The first 4 rows are patterns. Each new row is the sum of 2 different patterns, raised or lowered, with some noise. Before adding, each is slid sideways (what falls off one end comes back at the other) and multiplied by a number that may be negative. Names go in the order of the patterns.
(in the rows, 128 means zero)
Known rows, each followed by the names of its patterns:
[138 118 128 125 141 144 178 129 132 123 173 134 123 152 115 130  96 124
 156  86 137 134 154 121  99 143  79 132 140 156 140  77 123 134] : Z18
[114 109 181 120 116 127 117 149 125 143 138 144 114 107 130 139 131 179
 109 125 131 125 106 116 113 145  91 145 160 106  93  75 181 152] : Z338
[116 124 109 119 126 125 120 115 131 109 108  86 121 135 120 126 123 125
 126 137 134 116 132  92 121 162 156 106 119 132 128 139 149 132] : Z229
[172 158 128 145 134 117  85 134 115 153 141 133 141 107 139 122  99 120
 103 129 137 134 122 137 131 162 126 129 120 109 134 149 133 142] : Z128

New rows. What belongs after each?
[147 166 175 132 127 147  94 115 153 150 159 103 136 145 128 134 127 115
 136 131 168 138 136 126 171 142 150 144 129 130  98 134 167 107] : Z18 Z128
[120 123 127 140 115 125 144 113  96 109 104 126  91 130 126 100 102  82
 166 130  83  85 158 111 109 110  99 112 109 131 121 135 108  98] : Z338 Z229
[ 90 164  86 103 111 104 143 101 117 124 117  73  76 117 112 113 172 122
 104 122  91  86  98  90 137  71 133 158  92  92  63 157 132 106] : Z338 Z128
[ 96 109  87  99 130 112 127 109  62  60  80 111  80 111  97  77  99  87
 103 104  77  89  75 101 111  92 102 118 131 122  83  97  86  75] : Z229 Z128
[165 165 138 120 145 149 154 172 155 166 192 193 165 161 166 118 122 198
 178 153 155 166 170 153 190 159 124 150 122 152 165 162 147 150] : Z229 Z128
[ 84  60  90  82  93  96  79  98  81  91  87  73  85  74  99 103  91  91
  80  92 128 101  89  80  82  97 102 106 100 110 109  83  93  93] : Z229 Z128
[127 127 114 150 107 177 149 116  99  74 171 171 125 133 214 152 120 152
 129 129  88 148 122 165 134 121 145 121 145 163  90 121 109 131] : Z338 Z128
[ 84  94  76 112 111 135  85 103 114  88 109  83 133 102  99 146 105 103
  71 120 127  74 136  83  98  94  97 141 114  99 118 113 108 106] : Z18 Z128
[116 112 111  99 138  96 110 106  84 104 116 148 110 118 111 150 112 119
  99  88  92 132 110 130 133 141 113 121 127 104  86 122  87 162] : Z18 Z128
[ 69 121 118 125 128 118 132 110 120  99 141 140 109 109 111  74 152 128
 117 130 146 150 136 107 157  95  90 154 165 178  95 116 138 151] : Z338 Z128
[ 78 106 116  97  98 107 117 138 131 105 103  85 137 127 105 130 129 130
  83 117 122  68  74 114 106 124  97 117  85  91 120 117  84  64] : Z18 Z128
[137 171 163 212 142 139 137 148 199 173 150 141 160 143 147 146 142 114
 147 153 147 108 122 152 142 161 152 172 151 135 190 155 142 141] : Z18 Z229
[176 112 139 153 147 124 144 154 160 172 196 146 154 142 195 148 156 179
 168 152 116 149 175 113 156 151 162 135 134 156 129 158 135 152] : Z18 Z229
[121 150 114 101  84 140  98  92 120  81  93  59  96 114  72 106  77 107
  96  71 108  48  93  93 115 108  48  95 102 107  88  99  95 105] : Z18 Z229
[118  90 131  85  76  85 107 117  94  85  84  43 126  95 120 100  89  78
 122  86 125  83  59  94 122 148  52  88 110 111  49 108 116  91] : Z338 Z229
[ 99 132 149 127 167 137 123 119 109 157 136 129 122 172 114 133 119 114
  75 120 115 146  68 132 154  91 117  91 186 144  93 145 158 126] : Z18 Z338
[176 121 101 156 116 148 203 141 147 106 136 125 133 122 159 103 171 182
 155 106  96 191 203 131 120 209 126 133 118 127 178 109 165 154] : Z18 Z338
[132 115 109 125 136 102 137 166 158 102 141 130 101  90 128 133 150 124
 156 132 103 125 126 116 110 130 129 123 116 113 162 133 155 116] : Z18 Z128
[ 96 114 109 123 130 140 118  98 146 121 106 116 139 174 111 143 117 110
 104 108 146 106 103 116 116 145 122  69  76 105 121 109 119  75] : Z18 Z229
[119 132 129 114 125 110 104 106 140 127 156 122  92  67 150 132 113 120
 125 111 123 126 148 126 110 138 143 163 105 103 143 148 128 128] : Z338 Z229
[123 141 133 155 126 118 138 151 125 123 122 135 117 130 128 146 126  69
  97 157 108 121 125 126  96 103 141  95 139 135 140 130  98 130] : Z18 Z229
[160 164 130 172 143 157 188 187 158 163 157 176 163 162 179 168 184 128
 144 168 167 132 161 170 152 157 124 160 160 154 156 164 166 161] : Z338 Z229
[147 146 130 180 131 150 124 181 165 132 174 126 138 141 141 197 183 162
 136 169 155 137  98 139  97 166 149 157 120 121 156 119 125 135] : Z18 Z128
[ 97 145 113 177 139 117 157 115 160 164 155 177  92 116 159 170 171 105
 124 162 171 149 151 151 141 182 135 141 151 127 132 124 154 161] : Z18 Z338
[153 167 146 159 163 163 139 150  95 170 154 159 176 165 145 162 129 141
 120 135 156 175 199 158 136 178 148 114 155 152 179 153 147 179] : Z338 Z128
[144 163 139 140 143 141 139 113 105 173 160 133 153 141 126 147 145 109
 107 138 115 137 153 184 124 147 122 115 123  97 158 138 144 171] : Z229 Z128
[133 128 109 128 148 127 151 122 147 140 115 171 156 120 111 144 157 105
 168 124 134  88 138 200 124 109  89 175 147 128 114 155  88 128] : Z18 Z338
[121 125 170 147 154 168 147 146 181 187 154 185 169 149 122 168 154 171
 177 173 200 144 156 155 132 151 135 155 149 150 159 156 186 188] : Z229 Z128
[133 157 179 155 148 131 112 123 141 128 131 102 144 123 132 115 129 134
 128 124 103 115 137 139 142 133 178  98 141 155 154 117 120 157] : Z229 Z128
